Every row belongs to one group in each of 5 separate groupings. Each group adds its own fixed numbers to the row, and there is some noise. The rows also spread widely along 15 directions, which tell nothing about the answers.
Some rows, each with its group in each grouping after it:
[-10   1 -15 -15  -1  -7  16   6  10   9  -4   5   4   0   8   3  -2   7
   7 -12   0  17 -24   1  -8  -3 -11  -3  -1  -2  12 -15   0   6   2 -22
 -11] -> (3) K_147 X (1) K_13
[ -7   0 -22 -16   2  18  -8  -2   9  12 -11  11  -1  17   4  -3   0 -30
  -4 -22  20  12  10 -14  -8 -17   7 -27   2  26  -9  -2   1   7  16  12
  -3] -> (1) K_59 G (0) K_396
[  9  -7  -5 -12  23   4   6  17   9  -6 -11   4  14   9  10  -3  11   0
  -7   1  -4  19  12 -28  -7  -9  -7 -17  12  14   1 -10   2  12  -5   7
   6] -> (2) K_147 K (5) K_396
[-14  11 -14   1   0  -4  11 -14  30  12   8  13  -5   5   1 -10   7   1
  23 -22  11  -5   3   3  -4  11   4  -4   0   2   2 -12   1  10  -3   2
   0] -> (0) K_10 X (2) K_593
[ 19  14 -28  13  -4   9  18  13  -8 -12 -10  -2   3   0  14  -4   4  12
  -5  27 -24   5 -19   0  -3  27   3  16  -1   4  21   2  -6  27  15 -10
  12] -> (4) K_59 U (3) K_593
[ -3  -6  -6   1  -5  -1  -8 -14  20  16  -4   7   4   2  18   2  -9 -10
  -9   5 -10   3 -11  23  -3   8 -12  26 -12  14   4   7   5   5   1   5
 -24] -> (5) K_10 U (2) K_13
[ -3  -7   4  -3  -4  -2   0   0  19 -12  16  -4 -10   7 -19  -1   8  10
   8   0   1  -2  10  -5  14   6   8   2  -1 -10  -7  -1  -2   3   6  13
  -3] -> (0) K_984 R (5) K_35
[  3  -9 -12  11 -13  13  -1  -5 -11 -17   6  -2  15  10  -6  11   0 -11
   3   3  -8  15   1 -25   4   2  12 -13  -7 -16  -6  -4  -8  20  11  -7
  -1] -> (3) K_797 K (4) K_560
[ -1  -2   4   0   1  -5  -4   7  -1  -6   5  -2   8   5   8  14  -2  -3
  -7   3   2  10  -2 -14   4  -5   3  -8  -3   0  -4  -1  -7   4   3   0
  -4] -> (2) K_797 R (4) K_35
[ -2 -19   8  -6   8  27 -14  -2  11 -12   3  10   8  30   6 -10   5 -21
  -1  -3  10   2  19  -3  -5  -9   6 -15  11  11 -20 -12  -6  -6   3   7
 -13] -> (4) K_984 G (0) K_560
[-19   3   4 -13   5  -1  -3  14  14 -10   8   8   2  -6   9  -5  -3  23
   2   9  -3  15  -6   2  11  17  -7   2  -5  -9  -4   2  -9 -12 -12  -4
  -1] -> (5) K_984 X (3) K_560
[ -3  -1  -4   2   9  -3   6 -11  13   6 -11  10   6   6  16 -11   2  -2
   4  -7  -5  -2  -6   1 -14   2  -6   1   2  10  -4  -5   5   2 -12  -8
  -4] -> (1) K_147 U (1) K_13
[  5  -7  -4  -9   4   8   5  -6  20 -11   5   5  -8   7  -8  -7  -1  10
   8 -12 -17   7  -6  -7  -6   2  -3  -4  10   0  -5  -2   3  -5  -3 -14
  -8] -> (5) K_797 G (4) K_35
[  3   3  -2   4   7   6  12   7   5  -8  -9   5  -4   6   8 -10   0   3
  -5   0   4   7 -15   3   0  -4   0  -8   3   9  -2 -14  -7  -1  -5  -8
   0] -> (4) K_797 K (2) K_593
[ -1 -11 -10   7  11   9  -1  -9 -18  -7 -18   5  10   5  -1 -20  16   2
  -8  13  -9   5   0  -8  -2   0   3  -8  -6  -4 -18   4  -4  13 -11  -3
   6] -> (5) K_10 G (2) K_560
[ 12 -12 -10  -6   0 -12   9   2   2 -10   1  -4   1   2 -14   2   2   3
   7  -1 -12  -4   7  -4  -1   4  -3  18  -7 -11   3   2  10  16   3  10
   0] -> (3) K_10 K (4) K_560
[  3  -5  -1  11  -1  11  -2  -5  -7 -11 -10   0   3   8   6  -3   1  -3
 -16  11  -2   5 -10 -10   0  -3   9  -6  -3   4 -14   1  -7   8  -2  -5
  -1] -> (2) K_797 X (1) K_396
[ -4  -4   3   3   3  -6  -5   1   2   3  -2  -1  12   1  11   0   6   8
  -6  11 -14   4  -8  -2   4   4  -9   5  -2  -8  -1   1  -2   2  -7  -7
  -5] -> (0) K_147 K (2) K_35
[ -3 -18  -4  -7  -4  -1  -6 -14   5   2  -9   0   7   8  -6  -2  -2 -10
  -3  -8  -6   3  -6   2  -2  -9  -7   1  -7  -4  -8   2   3   3  -3  -5
 -18] -> (3) K_797 K (2) K_35
[-13  10   6 -13   0  -9  -1   8  13 -16  12   4   7   2   0   0  -2  18
  18  -3  -6  -1  -5   0   6  16   1   4  -2 -26   4  -2 -12 -15  -5 -12
   2] -> (3) K_147 X (1) K_13
[ -3 -12  10 -12   1   5 -14   8  10 -26  21   1   9  12   4  16 -19 -11
   3  -4  -2  18  16 -15  -1   4   1  -2  -1  -3 -17   2   4  -6  11  11
 -15] -> (3) K_147 U (0) K_13
[ 12 -11 -16   3   0  15   3  -9   0  -3  -2   3   9  15   0  -3   9  -6
  12  -6 -15  -2  -1 -15 -15   3   7  -3   7  -7  -7  -4   3  18  13 -15
  -3] -> (2) K_10 X (4) K_396
[ 14 -14 -17 -21  15  11  -1   0  11   4 -32   6  -5   6   0 -24   5   0
 -11  -2 -21  -2  -3   3  -9  -6  -7   5   4  18  -5  15   7   1  -2   0
  -3] -> (1) K_984 R (2) K_396
[ -4   1  -3 -11  13  -7  -4   4   2 -12 -15   3  11  -3  -4  -5   0  10
  -7   1 -15   8  -2 -24   1   0   0 -11  -4  -6  -9  12  -5   2 -18  -5
   8] -> (3) K_797 X (3) K_13
[-15  -6  -4  15   7 -10  16  -7   9   7  11   9  12   0  15  -6  14  18
  16  -3  -9  13  -3  -8 -11  14 -18  -3   3  -8  -4 -21   9  12 -18 -19
   0] -> (1) K_797 K (2) K_35
[  4 -24  -8 -18   9  -5  -1   8  -6 -20 -15   1   0  13  -4 -19   8 -16
  -1  12  14  -9  32   7  -2   2  -3  21 -11   7 -12   4  12  10   6  39
   1] -> (1) K_984 X (5) K_13
[  1  -9   0  -1   8   6 -12  -1   3   5  -4   6  16  19  12   2  13 -21
   5  -9   7 -12  16 -10  -7  -9   8  -9   4   7 -12  -4   0   4  11  11
   0] -> (5) K_984 R (4) K_13
[ 14  -6  -2   3   4  -5   7 -13  20 -11   6   2   0  15  -3  -4   7  -2
  15 -11  -9 -22  14  -4 -14  10   3  20   9   0  -6   1  14  11   4   7
  -2] -> (2) K_147 X (1) K_35
[  1  -7  10  -2 -15  -1   0   3   1  -6   4  -8 -19   7  -2   5 -21  -1
  -9   2   8  -3 -30  33   4  -8  -3  20  -7  -1  -7  -7  -1 -17  12 -10
 -25] -> (3) K_797 U (0) K_396
[-10  14 -23 -15  -2 -26   7   5  -5  17 -10   1  11 -14   3   7  -1   3
   1  -1   0   8  -9   1   2   8 -11  11 -23  -9  22   9   0  18  -2   5
   7] -> (3) K_10 K (0) K_35
[  8  11  -2 -15   5  -1   4  19   0 -17  -1   4   7  12  11  11 -13 -21
   4 -18  18   3  10 -15 -10  -9   8 -14   0  13   4  -7  -3   2  15  15
   9] -> (4) K_797 K (1) K_593
[ 20   0   0 -19  11  -6   8   6  10 -17 -12  -5  -5   9  -9  -1 -15  -1
   0 -17 -17  -2  -4 -11 -14 -10   1   1   6   5   0   5   7  -4  -3  -4
  -1] -> (3) K_797 U (0) K_396
[  0  -3 -15 -14   9  14   7  10  10 -11  -5   8  11  11   2 -13  13   4
   6  10  -4  14   9  -7   5  10   0  -9   3  -4  12  -8 -11  10   0   3
   1] -> (5) K_147 R (3) K_560
[ -1  -7 -14  -3   1  11  -3  -1  -3   9   0   2  14   3  11  12  -3  -1
  -9   0 -21  26 -14 -15  -8  -2  -9  -7   3   2  -4   1   3  10  10 -22
 -10] -> (5) K_147 G (0) K_560
[  2 -10   7  -2  -1 -10  -5   7   3   6   6  -7  -4   4  -8  13  -4  -1
  -5  -7   3  -2  -2   4   4 -12  -4   8  -4  -2 -13  -3   8  -3  11   8
  -7] -> (1) K_10 K (0) K_560
[ -6   1  -4  -7  -1   1  -6   5  -2   3  -1  -2   2   2   8   6  -8   4
  -5   0  -7   7 -19   3  -1   1  -4   3  -2  -6  -5   2  -2  -5   8 -18
 -10] -> (0) K_147 X (0) K_593
[  4   8  -3   5   9   9  -5   4  -1  -3 -14   7  10   6  34   4 -10  -9
 -13   3   1  10 -25   2 -12  -5  -2 -11   2  21  -8  -5  -7  -4   3 -15
  -6] -> (3) K_147 K (5) K_13
[ -4 -15   2   7  10   8  -4  -1   3   5   0   4  12  10  16  -5   8   5
  -5   9 -13   6  -3   3  -6   5 -16   4   7  -1  -9 -10   4   0  -6 -13
 -10] -> (5) K_797 K (0) K_593
[  4  -2  -4  -2  -3   2  -4   9   5  -2  -4   0  10   0  16   9  -9   3
 -14  20 -16  15 -13   7   9   8  -8  14  -8   1  12   4 -10   3   1  -2
 -10] -> (1) K_10 K (4) K_560
[  5  -4   0 -14  10  -5  -6   6  12  -1  -6  -1  -6   8   0  -3   2   1
  -7  -5  -2  -7   0   5  -3  -5  -5   8   5   9  -9   5   7  -7   3   8
  -5] -> (5) K_59 X (0) K_35
[ 14  -3  21   6  24   8   4   5  11 -41  -6   3  -5  -1  12 -17 -11  27
 -15  20 -32   5  -9  -8  -6  17  -1   8  10   9 -19  11   0 -12 -29  -8
   4] -> (4) K_984 U (1) K_593
[  8 -13 -18  -6   2  10  12   5   4  -4 -13   0  -4   5  -7 -11   8   5
  -5   1 -10   9 -10  -7  -2  -3   0  -1   3   6  -3  -3   3  18   8  -5
  -4] -> (3) K_984 X (2) K_396
[ -7  -9  -7   5  11   6  -2 -14  12  14 -11  11   0   7  -3 -21  23   5
  -3  -2  -5  -9   6  -5  -2   0  -2  -3   4   7 -13   0   4   8 -11   5
   5] -> (5) K_984 G (1) K_396
[ 13  -9  -9  10  -3  13  16   7  -5 -22   2  -2  -3  10  11   0  -8   1
   1  12 -10  13  -9  -4 -12  11   2  11   1   5  -5 -10   6  16  15 -10
  -5] -> (1) K_984 X (0) K_396
[  5   7 -11 -15  -4  -2  -3  11  12  -6   1  -1  -1  -4  -5  14 -10   3
 -10  -3 -11  17  -9 -15  12   0   3  -8  -5   5   7  13  -8   5  11   3
  -2] -> (3) K_797 R (4) K_35
[  1  -2 -17  -3   9  -8  11  -7   5  19 -13   6  20  14   8  -8  20  -6
  22 -21 -11 -11   6 -12 -23  -3  -8  -2   7  -8   9 -13   9  15  -5 -14
   7] -> (1) K_59 K (2) K_396
[ 12  -6 -26 -17  -9  19   1  12   6   2 -15   0   0   5   2   1  -3  -6
 -12   3 -15  19 -15  -6   2  -3   2  -5   1  14   7   8  -5  14  26  -5
  -8] -> (0) K_984 X (2) K_560

New rows, each followed by its group in each grouping:
[ -8 -15  -1  -7   7  -8  -2  10 -10   3 -10  -3  -5  -3  -6  -7   4  10
 -15   7   2   8  -5  -1   7  -9  -8  -1  -9   0 -15   2   6   0  -7   3
  -1] -> (1) K_797 R (3) K_396
[  2  -6 -12   4   1   5  11   2  -4  -8  10   3   5  10   3   3   2  -2
  10 -10  -1   9   2 -15 -13   3   4  -7   4   1 -11 -11   8  16  13  -7
   2] -> (3) K_984 G (0) K_560
[ 15   9  -1 -10  16  -4  17  11   8 -28  -6   5   6  12  12  -6  -3  -2
  10  -9   1   1   7 -16 -17   0   6  -9  10  10   2  -8  -2   3  -5   1
   8] -> (2) K_797 X (2) K_35
[ 12  -2  -6  -4  16 -14  17   4  -3 -12 -20   5   3   7  10 -14   2  -8
   0  -2   5  -8  15  -5 -18  -3  -4   9  -4  15   3  -4  11  12 -12  19
  14] -> (1) K_797 K (1) K_396
[ 10 -19 -21   3   6  16   7 -21  -9  -9 -26   1   3   9   1 -17  -2  -6
 -10   4 -22   4 -16  -2 -19   0  -2   5   0   4 -16   6  11  18  -5 -22
 -13] -> (3) K_147 X (0) K_593
[ -5  -2 -13  11   2  -4   3 -16   7  27  -3   8   0   4  11  -9  14   2
  13 -13   1 -22 -13  19 -11   5  -6  12   2  -1  -7 -10   9   5   2 -14
  -4] -> (2) K_10 K (4) K_593
[  2  -1   2 -12  10  -9   7   4  24 -17   7   1  -5  12 -19  -4  10   5
  11 -14   1  -3  17 -18   4  -5   5  -8   9  -4  -1  -7  -1   1  -9  14
   4] -> (3) K_59 G (4) K_35
[ -9   3  -8   4  -9  -3   0   6  -6 -23  14  -1  -3  -2  -8  -1   1  15
   3  13  -6  12  -3  -5  14  18   7   6 -13 -20  -9   6  -7   4   7   0
   3] -> (3) K_59 G (2) K_13
[ 13  -2 -12  -1   1  -3   9   1 -10 -18 -11  -3  15  11  -1  -2   6 -12
   3   9  -4  -2  13 -16  -5   6   6   4  -6  -4   8   1  -1  24   1  11
   6] -> (2) K_797 U (3) K_35
[  4  -9   2  -7   1  -3   9   8  -7 -14  -4  -6  -7   8  -2  -8  -1   4
   4   3   4  -7 -14  17  -5  -2  -2  11   0  -6  -6 -10   2  -5   3  -7
  -7] -> (3) K_984 U (0) K_35
[ -1   2  -8  -9   0  -5  12   8   6  -7  14   4 -19   1 -12 -10   3  22
  21 -18  -4  -8  -9   6  -4   7  -2   4   6 -12  -9  -9   8 -11   9 -13
   7] -> (3) K_797 G (4) K_396
[ 10   3  -2   4   7  -4   1   7   6   2  -4   1   4   7  21   1   4   2
   0   4  -4  -9 -11  10  -8   4  -6  14   5   8  -1  -6   2  -2   8  -5
  -1] -> (2) K_147 K (5) K_13
[ -3  -9   6  18   7  -6  -6 -17 -14   0 -15  -1   9  -3  20  -2  -8  -1
 -19  13 -13   2 -18   2 -11  -2  -7  16 -13   0 -19   9   7   4 -22 -15
  -9] -> (2) K_147 K (0) K_396
[ -9   8  -8  -8  -1 -12   0  -4  26  13   5   9  19   6  13  13   2 -10
  14 -12   0   1   6 -12  -3   4  -4   4  -2  -2  16  -4  -3  10  -1   2
  -6] -> (2) K_147 X (4) K_13
[  2  -2   1   2   5  -1  -1  -6   2   6  -7   1   5  12  15  12 -13 -15
  -6 -15   4  -2 -18   2 -16 -14   0  -3   3  11 -10  -8   3   4   4 -12
 -15] -> (3) K_10 X (0) K_593
[ -5  -1   1  -6   0  -8 -13 -14  12   0  -5   4  10   8   4   7  -7 -17
  -7   1   0  -1  15  -4   1   0   1  13 -14   3   2  14  -3   8  -8  21
 -10] -> (2) K_10 G (5) K_396
[  7 -13 -12  10  12  16   4 -15   3  -2 -23   9  15  18  12 -19  16 -10
   1   4 -12  -8   1 -11 -16   0   4  -6   9   7  -4  -7  -3  19 -11 -10
  -1] -> (3) K_984 X (4) K_396
[  9  -4 -18  -7  -3   9  -2   8 -45 -23 -18  -4  -3  -2  -1  -6 -10  -1
 -14   8  -9   7 -23  -2 -10  -1  10  -2 -14  -7 -19  15  -1   5  19 -15
   7] -> (3) K_10 G (1) K_396
[-28  13   1  13 -11  -8 -15 -18   4  14   2   4  27  -2  19  21  -8  -6
  -3   5  -5   9 -15 -11   7   9   1  -2 -16 -17   6   5 -15  11 -13 -16
 -10] -> (0) K_147 X (3) K_593
[ 13 -17   1  -9   3   6  -7   7   3 -31   4  -3  -7   9  -9 -10  -2   7
   1  12 -16  -8   6   7   7  11   4  19   0 -10 -13  10   1  -8  10   7
  -7] -> (3) K_147 R (4) K_13
[ -9 -12  -5   3   6   4  -5  -3  12  -5   8  12  11   8  16  -4   2  -1
   9   3  -2   7   9   0  -6  17  -7   5  -3   1 -10  -8   4   7  -3   3
  -9] -> (3) K_10 K (3) K_13
[ 17  -3 -10   9  -7   8  10   2   0 -40   7  -1 -12   2  -2  -4 -14   6
  -2  20 -13   7  -1   2   3  25  11  24 -12   1  -7  10   1  17  13  12
  -3] -> (3) K_10 X (2) K_396
[ 21   0  12  -3  -5  -8   4  14  -3 -16   0 -13   9  12  -3  20  -6  -7
   1  -5  -9  -7 -10  -8  -2 -12   5   8   1 -10   8  -6  -4   3  17  -5
  -4] -> (4) K_984 K (2) K_35
[ -8   4  -5  -4   1  -9   1 -15   8  -7  -4   8   6  -7  11   5 -18  -4
   1 -10  -7  12 -13  -9  -8   3  -4   1 -13   1  -3   9   3   4 -16  -9
  -8] -> (3) K_147 K (4) K_35
[ -8   3  -7 -20  -2  -3   6   1   8  -8  -8   5   1   9   3 -10  -7  -9
  12  -4  10  -3   6   7  -5   4   3   9 -11  -5  11  -1  -5   1  -3   7
  -3] -> (0) K_984 X (0) K_396
[ -7  -4  -1  -2   6  -1   2  11   1  15  -1   2  18  12   6  14  14 -12
   0  -9  15  12   1 -13   3 -18  -2 -20   3   0   4 -24  -7  14   8   4
  -3] -> (5) K_10 K (2) K_593
[-13   8  -6  10  -6  -8   5   6  -1   8   7   4  14   0  15  16   2  -1
   1   0   2  18 -11 -14   2   1  -1  -6  -8  -2   3  -9  -5  15   7  -8
   1] -> (1) K_984 G (2) K_13
[  1 -11   1  -2   7  -1  -9   3 -15  -7 -10  -1   8   9   5  -1  -1 -10
  -7   2  -1  -5   6  -4  -4  -4  -1   0  -3   1 -19   4   6   1   1   5
   1] -> (1) K_797 U (3) K_593
[ -9  -7   8  17   6  -2  11 -11  28   8  22   3  -3   9  -7   8   9  13
  13 -22   1   7  -8 -15  -2  -6  -4 -14  16  -5 -16 -28   9   6  -9 -17
 -10] -> (3) K_147 K (0) K_593
[-10  -2  -7 -19   6 -14   0   5   6   7  -6   6  16   2   8   3   0  -9
  -2   0   5  11  13   1   2  -1  -9   6 -15   1  12   3  -2  11  -7  21
  -5] -> (5) K_10 R (2) K_560
[  3 -19  -8   8  -4  -2   0  -7  -6  -1  -5  -2   0   1  -1   1  -2  -3
 -12   7  -8   3  -8   3   1  -2  -7  14  -8   1 -12   1  11  13   3   0
 -11] -> (3) K_797 K (4) K_593
[  4  -9 -15 -12   1   7  -6  -1  -8  -4 -19  -1   0   0 -11 -11   1  -3
  -9   1 -11   6  -8  -6   1  -6   1   0  -9  -4  -9  12   2   3   3  -5
  -1] -> (4) K_147 K (0) K_13
[ -1  -2  -3  14 -10  -1   6 -20  15 -13   6   1  -3   8 -11  -7   4   6
  19  -6 -11 -15  -7   2   0  14  11  14  -5 -18 -10   0  -1   7  -1 -10
  -5] -> (3) K_984 X (2) K_13
[  5   5 -19  11  13   2   6  -6  29  21   1  14   6   5  23  -5  16   8
   2   2 -16   2   0  -3 -13  17 -11   7  12  23   5  -5   7  18  -1   0
   0] -> (2) K_10 G (5) K_13
[  4 -13  -3   3  -3   0   3  -5   5  -8  -3  -3  -3  10  -8  -9   7  -1
  -6   8   0  -2  -2   8   7  -1   0   6  -4   0  -6  -3  -2   8   1   6
 -11] -> (3) K_797 R (2) K_35
[ -6  10   1  -1   2 -17   3   8  -1   3  13   0   8  -2   3  13   8  12
  14 -12  -4  -5  -6 -17  -1   2   2  -4   2 -15  -1  -4  -1   1   4 -12
  11] -> (2) K_984 G (4) K_35
[ -5  -9   7   3  10  -1  -7   0   4 -13   8   5   4  12  -5  -9  12   3
  13  -7   2 -14  18  -6   2   4   4  -6   6 -13 -21  -7   1  -7  -6   6
   8] -> (3) K_797 K (4) K_593
[ -2  -6  -6   1  -2  -9   1  -6  -2   7  -3   1   3   7   7   6  -2 -14
   3 -11   7 -10  -3   1  -9  -7   3   7  -8   4  -5  -1   7  11   7   3
  -5] -> (3) K_984 R (4) K_396
[ -5 -11   9 -18  -7  -9   2   3  16 -16   5  -6 -11   5  -7   4 -17   0
  -2   0   5   4  -3  13   6  -3  -3  20 -11  -3  -1   1   1  -8  -1   9
 -20] -> (0) K_984 X (5) K_560
[-11  -7 -14  -8   5  -1  -5  13  -8  11   5   2   2  -4  -5   2  16   5
  -6  -5  10  15   6 -19   7  -4   3 -21  -4   2 -19   2   4  13  14  12
  11] -> (2) K_10 R (1) K_560
[ 16  -5   2   4   2   9  -1  13  -3 -28   5  -6   0   5  -5  14  -4   1
 -13   8  -7  16  -5 -28   6  -5  15 -12   3   3 -14   1  -6  12  14   2
   0] -> (2) K_10 X (4) K_35
[-13 -19   4   2   5  15 -12 -17   7   6  -8  11  15  13  15  -9   5 -11
  -5   2   0   8  -6   4  -6  -5  -5  -7  -2   3 -14  -9  -4  -2 -12 -10
 -19] -> (5) K_10 K (1) K_13
[-12 -12   6 -13  10   2 -19  -1   4  -8   7  10   9   9  16   5 -13 -14
  -2  -7   7   7  11  -2  -6   0  -2  -6  -5   6 -21   4   1  -7  -2   9
 -14] -> (3) K_10 R (4) K_593
